The rows of a group lie close to one hidden flat surface of 9 dimensions, which may be shifted away from zero. Surfaces can cross.
Some rows, each with its group after it:
[-10  15  13 -20  12 -13 -11 -22  11  10 -11 -27  11   6  -5   2]	(0)
[-11 -26 -16   1  -5   8 -13 -30  -8   5  -4 -49 -23 -45  50  56]	(4)
[ -1  10  -3  21   0   3   4   9   0  -7   6  40   1  -6   0 -24]	(2)
[ -7 -10   5   4 -35 -18  12  -9 -20 -13   2   9 -20 -14  -2  -5]	(2)
[-13  -1   7 -15  15  19  13   3 -23   5   6  10  22   8  19  -9]	(1)
[ -6   9 -25  -1 -17   2  24   1 -27 -12  31  32  31 -10  33 -12]	(1)
[-37  33  19   9  17  -8 -20 -14 -23 -17 -51  -4  -6  13   6  13]	(2)
[  1  25   8 -12   8  -2  21  17  11 -24  -5   7  -1   0 -46  -4]	(3)
[  2  20  -2 -12 -15 -18 -24  -3  -6 -13  -1 -10   3 -15  13   5]	(1)
[-11  36  17 -43   1 -31   3  11 -24 -13 -34  21  32   4   1 -16]	(3)
[  3  11 -25  54   8  18  -7  -1 -11 -21 -21  30  10  -7  -4  23]	(1)
[ 12  35   3  -8  -6  -4 -26   1  -3 -33  15   0   9 -18  -6  -7]	(2)
[ 11  23  -1 -31  -4 -11 -30 -18   0 -23  12 -46   6 -23   2  19]	(1)
[-26  -1  -1  19  20  -6  17 -19 -10  14 -28  38  20   1  19  -8]	(0)
[-20  -9  15  10 -47  -2 -17  34 -12  12 -41  17 -22   6  -9 -10]	(4)
[ -8   3  13 -15 -18  13  -8  28   5 -10 -24  -1 -13 -38 -18   8]	(3)
[ -8   6   4 -18 -26  15 -20  21   5   7  29  -3  -7  -6  15 -20]	(2)
[-12  -5  18  -3  -4  22 -16 -19 -25   2  -4 -14  13  10   8  -2]	(4)
[-30  -4  -6 -15 -17 -12 -15  -4   2  42 -23  45  40 -21  18 -27]	(0)
[-17  16  10 -16 -11   7 -20  14 -34  -1  -9  18  24  15  28 -15]	(1)
[  0 -16  -9 -12 -16  26  12   2   9  16  67 -49  -9  40   5   2]	(4)
[  3  13  16 -30  10  14 -16  -4   8  -2  30  -1  17 -18  13 -32]	(2)
[ -7  -4  -6  35  43 -11  -2 -54  -2   1 -44  39  15 -46  26   7]	(3)
[-23 -13  19 -19 -24 -29  16   7   4  26   6   4 -30  13   3 -31]	(2)
[  4 -25  24  -9  19  -5  16  -6  15   8 -14   3 -20 -38  18 -12]	(0)
[  7  31 -23  21   5 -30  13 -18 -10 -41  -3 -11  -6   8  -7  32]	(4)
[ 18   4  -7   0  -3  -7   4  17  -6 -27 -19  28   3 -46   3  11]	(4)
[-13 -16  23  -7 -15  -4  -3  12   0   7 -17   7 -25 -17  -8 -11]	(2)
[ -7  19  13 -15  22 -11  18 -13 -21 -22 -11   3  15  12  -8   0]	(4)
[-16  10   0   9  17  12  17  10  -5   0  -9   2   8  37 -17   4]	(3)
[-34 -38  -5   9 -17  32   8  12  -3  32  -2   0 -12 -17  26   8]	(3)
[ -1  23 -14 -13 -37 -29  -4  15   8   1   7  35  25 -15   1 -27]	(0)
[-18 -29  -3 -26  10 -25  39   9   1  19 -17   2 -23 -29  23   9]	(4)
[-15  -5  29 -20  43  25   8 -20 -13   9   7   3  16   9   8 -22]	(2)
[-21 -14  -3   3  -6  20  12  27 -22  11  -7  26   9   4  18  -5]	(1)
[  7 -10   4   8  28  29  13  -4  18  -1   4   8   4 -21 -23  -2]	(3)
[-10   6  14   1  33  11  14 -35 -20  -7   5 -14  16  35   0   3]	(4)
[-21 -23 -22  25 -20  16  16   8 -30   4  -5  17  -3  -9  38  21]	(4)
[-22  14  22 -35  44 -12  14 -35 -22  -4 -18 -17  15  16   3   6]	(1)
[ 15  -8  16 -23 -32   5 -14  36   6  -9 -11 -21 -28 -52  11   7]	(0)
[-11   1  -7  31  38  22 -13 -39 -20   6  -1   6  26  21  36   4]	(1)
[-19 -29  -1  22  12  52  31 -10   8   0  24   6 -10 -41  -7  10]	(3)
[ -8  20   2  -2  17   9   6   5  -8  -3  -9 -11  17  37 -10   9]	(3)
[ -8   2  -4 -36 -15 -39  10 -17   0   6  18  -3   1 -24  26 -13]	(1)
[ 17  13  14   1   8 -39  -7 -41   2 -29 -11  21  -2 -49 -12 -14]	(2)
[-18   6 -10   5  -6 -16  -1  -5   5  12 -10 -18 -11  23   7  11]	(3)
[  3  18   3  15   2 -21  -9 -18  16 -18  11 -29 -27  24 -27   6]	(2)
[-35  -8   4  -8  15  22 -15 -22 -20  33 -39  44  59 -25  30  -8]	(0)
[ -8  32 -21   3 -33 -41   6  -5   1  -6   3  16  12   3  11  -7]	(0)
[-45 -24  48 -29  25  29   2   5  -6  20 -61 -27 -18 -19 -17  17]	(3)
[-12  25  12 -27   5  -1   2  12 -25  -2  14   3  24  48   8 -23]	(1)
[-12   0   2 -23 -55  -7   4  23 -21  -8   6 -19 -14 -24  43   9]	(0)
[ 11  -2  16 -18   6 -14  18  -7   7 -17  12 -38 -26 -16  18   6]	(0)
[ 17  28  -7   2 -17 -14   6   7  -6 -36   7   2   1 -17   7   3]	(0)
[-19 -51  -8   6  33  18  12 -21  -2  24 -25 -24 -22 -41  42  42]	(4)

New rows. What belongs after each?
[ -8   2  17  25  45 -27  49 -18 -11 -16 -38  39 -14   0   9 -12]	(0)
[-33 -38  22 -15 -32  60  20  40 -57  12  -4  23   7  -1  18  -4]	(2)
[  0  28  -8 -16 -27 -34   9  29  -1  -5  -3  26  13  16  -5 -24]	(3)
[-18 -12  19  -5  -9 -30   6 -30  -1   5  -8 -31 -40  12  -8   9]	(2)
[-25  -1  -6  19 -28 -31 -15 -18   8  12  -5  -5 -36  -4  24  -4]	(2)
[  1 -12  -6  26 -13  -9  20 -22  -7  -8  26   7 -17   3  -4  -2]	(2)
[ -6   7  -7   9   3   5  22 -15  28 -13  29 -37 -29   4 -37  17]	(3)
[ 25  -8   5  23  12  -1 -18   4  37  -2   1  26 -18 -31 -20 -20]	(2)
[-26 -11  21 -22 -34  25 -10  45 -20   9 -11   0 -15  -1   5  -9]	(2)
[ -9   7  16 -13  -2 -18 -41 -10  -6  20 -23   1   1  -6  29 -12]	(1)
[ -9   5   8 -34   1  10  10  12  22  26  38 -29  17  41 -16 -17]	(0)
[-17  12   5   4  25   7  21 -18  -2 -10   1  -8   2  12 -15   9]	(3)
[-15  -3   6  15  -1  18 -25  17 -20   9 -35  30   8  -1  19  -8]	(1)
[-26   0  29   7   6   9   0 -21 -37   2 -30  23  19  16   8 -12]	(4)
[  1 -31  25   6  20 -23  37 -62 -14 -13  -6 -21 -27   7 -38  15]	(2)
[ -6   8   1 -20 -24 -43  17 -11   0  -7  12 -13 -13 -16  30  -9]	(0)
[ 11  21  36 -53   1 -25  -8  12  18  -7   8 -10  -9  -8 -31 -35]	(2)
[  5  16  13 -23  -8 -30  11 -25 -11 -20  26   6   6 -12   1 -25]	(2)
[-43 -23 -31  56  25   1  27 -50   5  56  -3  66  37  24  39 -23]	(0)
[ -1   9   5  -6  21   8  18  -2   4  -2  13 -20   4  30  -9   2]	(0)
[ -8  33 -11  30  23  14  13   1  -9 -29 -14  -5  11  33 -32  25]	(3)
[ 14  15  16  14   3  -1  19   3 -26 -45 -21  34   5  -2 -47  -1]	(2)
[ -2  -2  28 -14  20   3 -17 -10  10   1 -15 -23 -19  -7 -19   1]	(2)
[  5   3  -4  -4  -9 -11   8 -25  -7 -12  40  21  12 -29  25 -26]	(2)
[ -7 -20   4   3  -4   6   0   2  12  14  -8 -17 -22 -11  17  10]	(0)
[-25   5  -6   0 -23  33   6  -4 -36  -8  36 -26   3  29  28  14]	(2)
[-22   7 -16  -9   3 -21  38   3 -26 -16  -9  -6  -6   9  16  24]	(4)
[-14  10   6 -12 -25 -16  -6  -2 -11 -10 -17 -21 -15 -21  26  15]	(0)
[-27   7  -6  40  18  31   1  12 -14   8 -47  31  22  26 -12  12]	(0)
[-15  23  -8   1 -23 -14  -7   4  -8 -21 -19  -2  -3 -16  -3  14]	(3)
[ -4  38  22 -29 -30 -45  12  -5 -26 -46  -2 -21 -11  18 -34   3]	(2)
[-21  -1  20   0  -6 -15  40  22 -34 -22 -37  19 -27 -10  30   2]	(0)
[  0  33  -4  14  25   0  18 -29  -9 -44  -5  14  21 -29 -22  11]	(3)
[  1  37  -7  21  12   5 -51  -7  10 -12  -5  13   8 -28  23  -8]	(2)
[ 11  -8   8 -10 -10  17   2  -4 -19 -25   8 -27  -9 -48  45  19]	(0)
[ -3  37 -14   1  -9 -13   5  16 -26 -17 -14  34  37  13  10  -4]	(3)
[-32  15  12 -14 -13  -5   7  -4  -6 -15 -19 -27 -21 -14 -18  25]	(3)
[ 11 -12 -31  27  -1   2  -2 -15  34  22  66 -26 -15  28  10  -3]	(1)
[-18 -24 -14 -10 -35  -4   8  -2  18  43  37  -8  -3   0  38 -16]	(0)
[-12  45  -1 -34 -14 -27  10  -3 -27 -22  27 -17  17  41   7  -4]	(1)
[  8 -20  12 -25  26  12  26   9  -4   7   9  19  14 -21   5 -18]	(4)
[-14   7  -7  35 -12  27  21  53 -10  -7 -22  11 -11  40 -19  14]	(0)
[ -3  21  19 -25 -18 -15  -7  59  13  20  10   9  -8  75 -26 -50]	(1)
[-15 -15  -8  22 -13 -11  10   8  24  26  -9  -1 -30  11   1  -2]	(0)
[ -6  22  -3 -13 -15  35   6  33 -36 -27  -1  21  42 -10   3   4]	(3)
[ -9 -25  20 -16   7  13  11  -5  -5  14 -13 -20 -16 -20  26   8]	(0)
[  7 -40  10  13  -5  13 -10  -6  21  34  -3  17 -15 -22   7 -19]	(4)
[ 11  -6 -19  16   5  -2 -19 -30  53  30  28 -16   3   5  -4  -3]	(0)
[-26  -7   0  13  28  24  30 -24  -8   1   3  -2   7  -1   3  11]	(3)
[-29  -6  29 -49  -7  21  11  23 -20  16  -8 -25   6  15  15  -3]	(0)
[ -6   9  16  -3  -1  -3  20 -25 -40 -31   2   8  12   0  -4   5]	(2)
[ 16   0   6   0  -5  -3  10 -49 -36 -46  18 -15   9 -19  -9  22]	(2)
[-34  -5  11 -17  32 -18  35 -30 -35   0 -23  -7   4  11  26  11]	(4)
[-10  -2  18  -7  -6   0   9   0 -11  -4   2   2  -7   6 -11 -10]	(2)
[-11   0  14 -28 -36  -2   0  24 -10  -2   0 -35 -20 -12  22  11]	(0)
[ -4  -5  -2   0 -38   8   1  43   5   3  -2 -15 -28   7  -2   8]	(0)
[ -9 -19 -26  21 -12  16   9  -5  -6   7  15   3  -3 -19  24  16]	(1)
[-19  10   0  13  29 -26  -9 -49   2   5 -40 -21  -6   4  10  23]	(3)
[-24  34  21 -15  25 -28   6 -19   1  -5   0  -7  -3  39  -6 -20]	(2)
[  5   4  -6  20   0  12 -46  -7  19   3 -39 -12   0 -38  -4  27]	(0)
